Every row belongs to one group in each of 4 separate groupings. Each group adds its own fixed numbers to the row, and there is some noise. The rows also spread widely along 14 directions, which tell nothing about the answers.
In the rows, zero is written as 128.
Some rows, each with its group in each grouping after it:
[104 124 156 121 151 129 126 124 134 156 111 131 108 157 108 113  82 154
 122 145 148 113 126 128 118 130  59  83 111 110 125 110 128  90 107  99
 127 163]	fod D J_198 J_102
[158 118 141 131  79 125 180 129 136  59 192 163 128 146 150 103 122 139
 154 169  71 123 100 105 116 125 137 133 182 136 146 132 218 126 103 125
 151 118]	kefa X J_848 J_274
[118  81 152  95 127 173 131 115 145 114  94 127 122 157 141 108  74 164
 108  74 137 127 132 130  90 125 176 111 112 156 111 152 123  99 148 122
  64 121]	fod T J_848 J_274
[130 113 143 126 119 186 116 141 141  98 133 185 106 132 109  66  96 158
 127 140 131 172  70  69  96 146 127 108 156  99 135 161 150 120 112 103
 105 150]	kefa D J_180 J_102
[ 93 135 138 112 167 154  98 125 128 192 127 124 111 146  79  85 120 130
 124 134  90 139 121 132 147 109  96 145 118 143 101 105 143 120 100 147
 125  91]	zelu F J_198 J_364
[ 96 131 126 123 108 149 156 133 141 101 171 144 150 130 145 127 116 132
 130 171 120 117 101 117 136 149 104 138 173 146 109 130 135 139 120 185
 130 103]	zelu L J_180 J_364
[137 205 101 222 121 134 129 144 101 131 124  86 167 158  56 100 142  88
 134 205  99 121 107 141 145 114 102 154 184 124 139  87 175 139  92 173
 159 122]	zelu L J_180 J_102
[101 158 125 117 128 165 115 116  88 199 100 127 124 149 120  47  78 139
 136 111  85 144 129 121 174 125 103 137 167 153  87 126 165 159 104 150
 162 124]	kefa J J_848 J_364
[126 156 121 139 142 121 150 114 116 164 109  75 161 142 131 101 119 113
 111 143  92 115 127 138 160 118 117 160 173 156 106 114 137 143 109 142
 151 112]	zelu J J_180 J_274
[ 62 100 138  67 150 177 120 141 131 153 143 182 103 144 147 140  78 159
 147  84 123 115 163 154 115 146 110 110 111 156  98 105 114 103 121 186
  90  82]	kefa X J_848 J_102
[119  86  94 153  52  95 109 134 123  78 196 131 140 141  88 110 143 168
 167 123 118 112 113  99 121 114 109 127 138 134 139 115 246 161 119 121
 163 123]	kefa T J_848 J_364
[124 123 138 110 117 104 125 123 132 157 136 154 120 114 132 127 122 154
 127 107 129 131 133 116 136 148  77 123 149 116 124 127 133 121 112 122
 152 143]	zelu F J_198 J_102
[105 144  85 157 100  79 117 132 130  97 140  90 144 133  86 134 169 108
 124 138 160 105 119 127 114 117 104  86 114 124 154  95 136 160 133 102
 153 135]	kefa X J_848 J_102
[203 130 128 177  83  90 107 123 187 101 151 112 189  86   4 113 184  70
 119 153  83 167  77 161  84 128 137 170 181 107 153 148 138 104 124 140
  98 102]	zelu F J_198 J_102
[115 125 131 114  98 104  77 103 140 155 134 138 118  88  97  74 170 132
  87  96 138 163  89  85 158 129 111 144 124 122 104 165 123 178 142  94
 150 129]	zelu F J_198 J_102
[118 109 123 122 154 145 134 137 149 131 100 113 136 146 113 133  98 141
 126 128 141 120 123 134  90 129 111 107 126 119 136 115 111  92 112 110
  98 134]	kefa D J_198 J_102
[108 153 107 173 213 155 159 162 123 134  95  55 159 175 126 141  99 123
 126 198 144 101 112 116  94 117 106 116 154 109 154  80  88  86  69 121
 100 135]	zelu X J_180 J_274
[101 146 143 156  90 132  68 104 123 147 117 136 125 114  95 113 172 137
  67  95 164 130 130 133 160 127 132 163 102 151  76 155  80 163 169 161
 116 122]	fod D J_848 J_364
[ 85 112  60 149 101  91  91 137 123 105 172 109 130 110 104 144 183  83
 143 124 129 117 130 127 124 109 156 122  81 147 130 120 188 170 145 153
 133  64]	zelu L J_180 J_274
[111 149 151 111 119 123 107 111 117 186 132 142 120 140  90  80 108 154
 120 107 100 132 133 136 161 130  64 134 151 141 101 107 158 133 108 143
 158 132]	zelu F J_848 J_102
[108 130  98 148  93 116 113 116 130 105  87  76 136 170  76 105 129 136
 105 101 173 107 115 127 104 108 138  71 101 149 137 102 147 153 158  92
 123 148]	zelu J J_848 J_364
[ 81  91 106 142  79  90 111 110 132 124 155  86 164 128 115 124 125 150
 118 131 171  85 112 124 152 121  78 133 125 143  90 131 153 165 134 132
 142 135]	zelu X J_198 J_102
[109 119 116 163 122 132  96 132 118 141 117  94 142 160  76 102 102 161
 129 127 149 112 124 125 120 115  96 120 124 124 117 108 154 121 110 127
 118 147]	fod D J_848 J_364
[153 139 135 150 114 130 143 129 116 126 115 135 122 148 137 119 120 159
 123 122 119 123 127 109 121 125 128 138 160 125 138 124 156 116 110 116
 144 146]	zelu F J_198 J_274
[118 146 121 150 107 116 144 114 133 111 128 103 133 146 124 136 153 101
 110 146 125 104 127 139 130 118 144 125 125 157 121 121 140 138 139 144
 128 112]	zelu F J_848 J_364
[133 160 153 182 132  86 165 127 138 111 156 120 129 152 119 189 171 107
 119 204 121  81 145 157 130 123  81 139 127 129 147  95 140  89 114 145
 149 130]	zelu T J_198 J_102
[124 108 141 141 142  77 111 115 136 203 138  99 165  98 117 148 117 130
 125 133 116 111 152 159 148 143  43 170 150 115  94 140 108 101  92 142
 134 147]	kefa D J_848 J_102
[141  91 144 108 115 130  95 116 130 163 111 147 102 133  87  38  74 169
 135  94 116 172  85  77 114 125  95  88 135 101 135 162 195 119 108  53
 136 175]	zelu T J_198 J_274
[ 87 138 101 141 199 155 134 149 123 120 110  59 130 185 105  98 120 133
 124 170 134 113 103  92 104  89 125 102 113 122 151  69 132 126  83  75
 116 114]	kefa X J_848 J_102
[108 160 115 117 153 152 140 128 116 192 111  91 171 139 109  96  98 130
 132 136  82 123 129 150 160 126  83 169 196 148 100  95 110 138  88 174
 150 101]	kefa F J_198 J_364
[125 115 115 145 114 137 116 117 122 154  98  97 159 116 108  82  82 108
 127 118 124 146 111 128 124 136 134 118 152 128 108 169 138 132 125 136
 109 140]	fod T J_180 J_274
[137 177 127 176 127 135 152 132 131 132 116 112 148 162  69 127 111  74
 144 194  90 111 127 187 114 121 105 117 153 137 142  94 167  89 109 177
 125 113]	zelu L J_198 J_102
[ 82 145 113 138  82 140 137 131 125  82 143 171 105 144 135 132 130 111
 127 149 160 109 116 130 118 142 131  70 113 144 127 125 141 149 160 162
 132 115]	zelu J J_198 J_274

New rows. What belongs after each?
[127 171 183  62 143 141 182  97 156 128 120 133 105 159 140  71 127 143
  77 153  87 134  91 113 156 118 100 119 155 157 122 108 106 132 128  88
 163 125]	fod D J_198 J_364
[122  97 129 174  95 133 134 110 134 103 113 100 149 125 163 106 108 126
  97 162 177 114  81  86 125 129 149 131 136 120  99 201 124 142 135 104
 103 168]	zelu X J_198 J_274
[145 113 124 143 111  99 141 128 146 119 173 115 164 128  92 138 128 105
 155 159  72 111 134 173 110 120 109 148 157 140 134 115 182 101 104 163
 127  95]	kefa L J_848 J_274
[122 176 113 142  67  84 169 103 105 137 114  78 180 141 136 105  97 119
 118 134 128  89 133 161 164 137  77 104 192 155 114 112 130 166 130 148
 186 163]	fod X J_848 J_274
[ 60 121  66  75 157 147  93 132 120 177 105  71 147 142 108  72 109 142
 128  73 122 140 114 106 140 110 126 125 126 160 102  89 129 177 116 124
 127  77]	zelu D J_848 J_364
[119 119 130 201 119 140  98 134 103 115 123 148  85 153 120 140 135 115
 136 148 144 110 150 127 112 108 165 116  69 126 125 145 182 105 133 139
 108 124]	fod J J_198 J_274
[123 169 138 167 117 157 171 114 134  98 106 112 131 150 124 122 126  61
 101 196 122 110 109 149 122 126 153 107 135 150 121 141 122 123 140 154
 113 125]	kefa F J_180 J_102
[ 90 152 151  95 140 125 160 135 136 164 192 191 130 104 164 153 116 110
 155 179  77 121 143 157 162 167  49 155 177 134 103 117 126 108  94 217
 155  81]	zelu L J_198 J_102
[107 132 159 129 116 127  98 115 123 154 130 186  83  98 151 117 141 128
 103 119 152 145 127 103 150 149 110 122 104 110 102 178  99 134 138 126
 133 144]	fod X J_198 J_102
[118 152 110 110 123 113 122 123 125 139  86 141  92 135 122 111 138 123
 112  93 149 140 125 109 116 132 124  71 101 123 150 118 128 138 144  81
 148 145]	zelu D J_198 J_102
[128 156 137 183 125 113 138 113 108 151 113 124  98 131 161 139 153  84
 114 171 127 112 138 121 153 120 140 138 104 132 114 161 143 122 124 133
 143 139]	zelu X J_198 J_364
[144 160  92 158 164 135 134 163 123 114 109  91 142 173  79 116 139 145
 147 140 114 137 115 102  84 113 128 111 163 109 185  60 149 112  83  96
 135 122]	zelu J J_848 J_364
[153 144 106 162 105 131 112 130 130 149 127  99 170 139  37  98 129  94
 151 123  62 140 127 178 116 112 143 164 169 154 125 104 186 116 108 187
 113  81]	zelu F J_848 J_364
[ 91 110 142 123 143 138 102 128 117 193 134 150 117 122 121 108  83 145
 140 123 123 136 135 120 145 148  66 129 132 119  97 145 150 110 101 151
 127 137]	zelu T J_180 J_102
[125 128 100  88 163 148 123 126 118 204  73  93 153 131 114  68  62 123
 144  86  80 156 123 136 127 123 122 129 168 138 119 122 140 122  95 126
 126 108]	zelu L J_198 J_274
[ 93 135 116 157  91 144  69 130 110 151 113 141 142 121  80 115 126 159
 112  84 171 130 136 133 140 141 101 139 132 127 100 130 106 153 145 170
 124 131]	fod T J_198 J_102
[116 108  98 100  91 109 127 129 135 148 125 139 164 101 126 157 105 139
 143  65 129 116 161 169 119 162  99 128 156 146 113 124 116 128 138 179
 125 115]	kefa D J_180 J_102
[135  90 109 154 115 130 161 123 103 135  70  83 152 146 197 141  47 158
 141 103 163  93 153 116 110 135 144 112 151 125 116 160 141 107 111 112
 118 180]	fod F J_198 J_274
[135 136 158 117  99 101 155 107 123 151 148 160 122 128 158 131 115 135
 136 122  90 115 156 147 157 149  93 141 160 149 108 132 167 119 120 155
 161 128]	zelu J J_848 J_102
[ 78 143  98  92 144 169  85 137 111 156  83 130  98 162  83  78 103 162
 124  66 145 144 130 115 117 112 130  75  95 141 133  83 129 148 136 115
 128 108]	fod L J_198 J_364
[129 122 126 181  95 107 110 121 117 144 135 140 126 115 129 124 131 126
 134 150 145 127 121 106 139 141 104 136 138 110 112 168 158 130 120 133
 144 157]	zelu J J_198 J_364
[165 166 132 155 133 128 103 139 141 109 158 146 118 118  65  56 185 102
 117 169  70 189  64  77 117 110 144 149 161 100 164 133 172 140  99  94
 142 105]	zelu L J_848 J_274
[119 181  86 180 132 131 143 156  99 131 114 112 154 131 160 152 146 127
 132 149 144 120 134 105 134 149 120 154 184 118 137 109  98 143 101 166
 149 133]	zelu D J_848 J_364
[141  83 140  50 120 112 177 130 160 104 138 168 110 139 161 158  94 183
 151  74 112 116 150 127  83 146 107  83 141 131 161 102 149  88 119  93
 135 130]	kefa F J_198 J_102
[ 94  95 173  84 128 144 166 122 163 108 161 160 117 164 124 152  72 157
 127 152 129  83 136 169  97 141  70  76 121 151 119 103 127  73 125 157
 100 129]	kefa F J_180 J_274
[127 164  62 150  79 121  87 160 112 116 145 143 165 106  55  72 140 135
 154 100 130 168  90 103 110 145  99 105 201  96 163 103 137 182 110 141
 162 130]	kefa X J_848 J_274
[ 90 186 144 150 156 139 106 118 108 159  99 102 105 167  91  90 131 115
  87 156 138 114 127 138 148 102  99  99  97 140 118  96 111 134 129 123
 139 133]	fod L J_848 J_274
[132 116 144 115 131 152 137 139 148 112 148 183 118 106 157 130 117 117
 138 133 108 157 120 114 101 160 147 134 151 113 127 161 117  98 116 154
  94 106]	fod D J_848 J_102
[116 148 124 140 140 122 143 123 120 158 126 129 115 120 144 128 127  76
 133 155  99 128 137 135 142 137 127 125 128 137 117 140 147 120 113 154
 136 109]	zelu F J_180 J_102
[117  92 125 160 101 127 107 130 136 122 150 140 138 119 122 132 128 150
 133 137 149 125 110 100 121 139 112 148 136 116 113 164 148 125 122 140
 115 137]	zelu T J_198 J_364
[124 111 148 111 142 125 103 143 150 148 165 186 112  95 111 117 123 152
 143 135 120 163 111  98 111 157  74 122 145  82 139 146 117  99  99 126
 129 132]	fod L J_198 J_364
[161  99 114 173 138  88 128 141 124 142 147 129 122 106 139 152 138 124
 167 155 110 133 133  96 106 132 107 139 139  80 153 152 173  96  77  95
 148 152]	kefa F J_198 J_364
[ 54 113 133 100 158 110  75 114 107 198 144 101 130 120 149 113 141 205
  85  91 157 103 142  96 197 111  56 181 110 139  68 110  92 174 113 122
 166 114]	fod L J_198 J_274
[117 108 123 139 127 134 110 124 146 129 125  81 176 125  96  97 119 142
 100 130 143 125  94 120 116 120 117 147 157 128 109 140  92 137 116 120
  99 131]	kefa X J_848 J_274
[ 99 141  87 165 128 109  92 150 114 164 124 104 174 112  86 147 121 131
 142 117 162 115 143 148 119 147  66 125 157 105 126 102  88 132 102 165
 129 137]	kefa X J_848 J_102
[156 169 125 185 118  94  90 121 124 148 128 124 127  89  77 120 205  72
 104 133 102 161 128 129 145 126 145 167 124 116 135 153 128 142 135 134
 142 109]	fod T J_180 J_102
[131 134 121 162 121 175 126 146 127  78 107 119 133 200  78 116 116 164
 122 118 133 111 122 135  79 103 173 119 133 152 147  79 164 107 129 138
  87 108]	zelu J J_848 J_274
[123 151  99 167 116 136 104 134 103 145 152 125 138 113  97  92 159  97
 140 145  77 146 120 115 158 116 138 179 156 136 111 129 183 164 104 166
 154  83]	kefa F J_180 J_102
[108 159  87 172 102 141 103 149 111 115 133 155 112 138  80 130 147  84
 151 135 121 133 135 148 112 131 148 108 111 139 137 108 178 133 136 185
 120  91]	zelu D J_180 J_102
[131 114 112 153 130 124  93 140 138 126 119 118 126 136  64 134 147 152
 122 105 151 129 126 120  89 120 116 110 111 113 150 109 126 113 121 109
 111 138]	kefa F J_180 J_364
[105 125 145 163 117 118 140 124  93 155 167 179  85 125 190 144 116 115
 160 177 105 102 157 116 167 135  95 144 116 123 100 159 197 118  97 157
 166 133]	kefa X J_198 J_102
[159 142 101 167 136 113 120 151 111 140 132 130 137 115 127 105 136 129
 151 138 102 159 112  86 114 135 123 150 178  92 155 136 162 123  79 110
 147 139]	zelu D J_848 J_274
[ 61 143  81 104 157 142  92 158 105 191 161 151 136 101 125  89 115 141
 167 128 112 161 112  87 159 154  60 135 174 107 111 106 125 168  81 166
 168  90]	zelu J J_198 J_364
[137 162 114 168  95  94 110 120 124  99 121 117 123 124 105 138 193 115
  91 122 153 121 126 124 127 112 146 124 108 130 147 122 118 154 157 111
 150 126]	fod L J_198 J_274
[136 119 127 146 106 120 101 125 143 120 126 154 108 112 105 116 147 116
 118 121 139 149 110 110 102 138 137 107 109 113 135 164 131 125 137 107
 112 145]	kefa D J_848 J_364
[ 92 151 145  84 130 212 122 128 129 129 124 187  94 153 100  60  80 108
 127 121  82 159 112 149 120 130 159  95 126 167 108 125 148 124 143 189
  96  69]	fod L J_180 J_274
[150 150 138 146  94  92 158 129 134 113 148 142 137 153 104 154 122 128
 143 141 100  97 153 177 110 135  90 109 155 143 151  92 173  93 121 161
 146 131]	zelu L J_848 J_274
[132 113 109 116 167 158 138 151 168 101 118 116 136 146  82 137 126 100
 142 135 102 141 111 143  56 119 170 110 126 127 162  96 129  79 111 132
  66  71]	zelu F J_198 J_102
[110 133 101 127 153 177 125 182 134  78 113 178 111 148 126 165 115 170
 138 100 177 137 134 111  48 158 145  73 129 101 177  90  75  90 125 145
  81 121]	fod D J_180 J_274
[143  87 106 202 155 147  87 156 117 131 176 116 140 124  85 119 151 117
 172 166  64 145 125 105 117  98 162 217 136 113 120 138 226 105  70 154
 102  66]	kefa J J_180 J_102
[ 92 116 117 135 145 162 106 138 142 131 119  99 161 143  90 122 122 146
 108 127 151 114 113 136 115 117 118 150 134 136 107 108  88 128 119 149
  91 101]	kefa X J_198 J_102
[124 139 110 148  98 142 123 133 137 103 130 140 139 125  97 130 147  93
 131 132 118 129 121 152 110 127 157 132 133 142 129 129 132 133 140 166
 110  92]	kefa X J_198 J_102
[112 124 102 140 154 141 114 151 123 133 125 129 123 134 130 140 138 135
 143 114 126 139 136 104 103 133 147 133 127 121 143 120 132 116 109 139
 109 105]	zelu T J_848 J_364
[116 144 134 105 124 143 133 114 130 135 111 117 121 156 117 108 134 146
 103 100 113 120 133 131 134 113 135 127 130 163 119 103 125 141 135 126
 134 113]	kefa F J_848 J_364
[ 99 128 109 133 109 146  80 126 102 177 117 154 114 121 106  97 115 128
 134  91 117 137 140 141 146 124 121 139 117 144  95 139 154 146 130 164
 134 109]	kefa D J_198 J_274
[ 99 111 103 144 134 133  97 126  95 180 123 112 122 128 141 115 125 141
 139 106 116 118 147 113 158 109 128 166 114 142  94 138 160 148 108 141
 142 109]	kefa X J_198 J_364
[148 107  80 145 142 128 135 142 147 103  87  54 184 130 118 118 124 124
 123 106 145 137  98  97  74 122 178 131 162 115 156 129 109 126 109  87
  86 125]	zelu X J_848 J_102
[ 96 134 105 184 110  90  82 128 128 169 126 111 168  70  96 136 139  97
 116 157 190 131 109 121 139 164  47 119 145  80 111 171  65 150 122 139
 138 174]	kefa T J_198 J_102
[122 153  97 180  88 128 107 119  94 148  85 135 114 106 127  99 124  76
 129 121 148 150 125 110 136 145 149  93 121 119 124 185 153 160 145 126
 144 161]	kefa T J_180 J_102
[127 110 148 126  61 136 116 109 147 141 146 172 144 103  91  91  81 100
 141 124 109 147 110 160 123 163 106 114 162 136  91 179 160 116 136 188
 102 130]	zelu F J_848 J_102
[ 86 115 134 131 108 104  87 116 138 147 122 102 150 131  64 114 112 170
  97 105 191 106 122 136 131 138  47  92 119 121 107 109  94 140 142 117
 129 162]	fod J J_180 J_102
[144 102 108 139 128 155 119 143 153 136  94 135 150 113  85 110  80  88
 158 118 120 168 106 140  64 151 152  97 150 105 146 162 135  82 117 141
  66 123]	zelu T J_198 J_102
[198 167 124 143 145  73 139 147 138 129 167 157 116 102 105 135 208 112
 150 143  44 169 127 101 122 122 120 175 172  93 191 101 183 109  81  97
 183  96]	zelu L J_198 J_102
[ 83 129 103  98  96 152  99 121 134 118 117 134 132 127 104  77 128 130
 109  81 147 148 100 110 126 135 150 102 130 153 108 130 122 180 159 133
 117  98]	zelu J J_848 J_102
[115 105 115 114 142 125 116 156 152 122 171 136 141 145  84 145 142 178
 149 121 109 121 126 128 102 122  89 155 144 127 142  72 148 102  96 146
 120  87]	zelu D J_198 J_364
[121  74 135 120 139 150 106 144 150 146 129 161 139 111 111 130  79 161
 150 108 140 143 124 123  86 156  99 123 149  97 122 151 114  87 104 134
  87 134]	kefa J J_198 J_102
[152 130 134 168 161 155 142 146 120 104 130 160  80 137 161 134 158  99
 139 165  87 149 125  90 101 110 195 146 110 114 159 156 173  97 106 107
 115 102]	kefa T J_198 J_274
[148 139 117 132 184 139 158 151 152  97 135  91 146 169  82 127 148 115
 144 161  68 130 119 135  77  99 149 135 151 129 177  60 155  90  85 106
 111  74]	kefa J J_848 J_102
[137 102 128 115 184 136 140 138 142 154 124 114 124 124 127 115 104 108
 151 143  82 146 124 117  99 123 131 127 131 112 143 136 147  83  81 101
 104 109]	kefa X J_180 J_102
[119 114 122 123 109 114 113 117 121 163 117 108 149 127  99  95  89 162
 122 101 138 123 121 125 132 134  68 109 158 125 115 128 136 137 112 115
 148 165]	kefa F J_180 J_274
[116 141 107 145  91 140 134 144 116 108 111 154 124 168 100 137  93 149
 146 114 150 104 139 156  94 137 111  77 135 138 147  91 158 109 134 159
 124 139]	zelu D J_198 J_274
[145  87 123 173 115 128 108 125 115 142 132 141 116 109 156 111 111 103
 151 132 104 148 127 102 117 131 173 150 127 118 110 201 196 112 110 130
 104 124]	zelu J J_848 J_274
[148 148 160 168 116  99 116 112 141 118 121 142 103 126 107 175 205 114
  78 126 137 111 150 155 121 115 141 146  84 138 138 138  98 109 162 123
 122 126]	kefa T J_198 J_274
[124 126  72 109  71 106 118 135 130 122 122 135 155 118 100 150 143 142
 146  51 126 120 154 163 113 139 130 124 148 156 136  99 135 155 151 164
 144  96]	kefa D J_198 J_364
[134 120  90  76  98 121 148 119 126 148 108 157 128  74 188 121 109  77
 154  59  84 164 151 136 129 165 184 120 152 149 118 177 138 146 145 160
 131  87]	fod D J_180 J_102
[107 148 155 125 149 127  95 129 137 148 142 154  99 131  93 100 153 142
 101 134 136 144 108 101 130 129  87 117 115 111 130 115 107 124 114 106
 127 132]	zelu X J_848 J_102
[128  98 174 131 117  64 104  93 158 143 147  88 137 138  68 122 140 158
  89 126 139 101 128 147 128 106  62 121  96 131 118 124 135 105 132  81
 129 158]	fod T J_848 J_274
[116 140 140  94 136 150 167 136 141 100 131 154 108 161 137 125 110 144
 129 133 118 121 126 123 100 136 117  84 143 135 151  91 130 109 117 118
 128 122]	kefa F J_848 J_102
[151 111 134 152 172 136 132 144 133 154 122 122 138 128 125 150 108 121
 144 136  94 129 153 149  98 130 134 159 139 117 131 133 131  63  90 154
  89 108]	fod D J_180 J_274
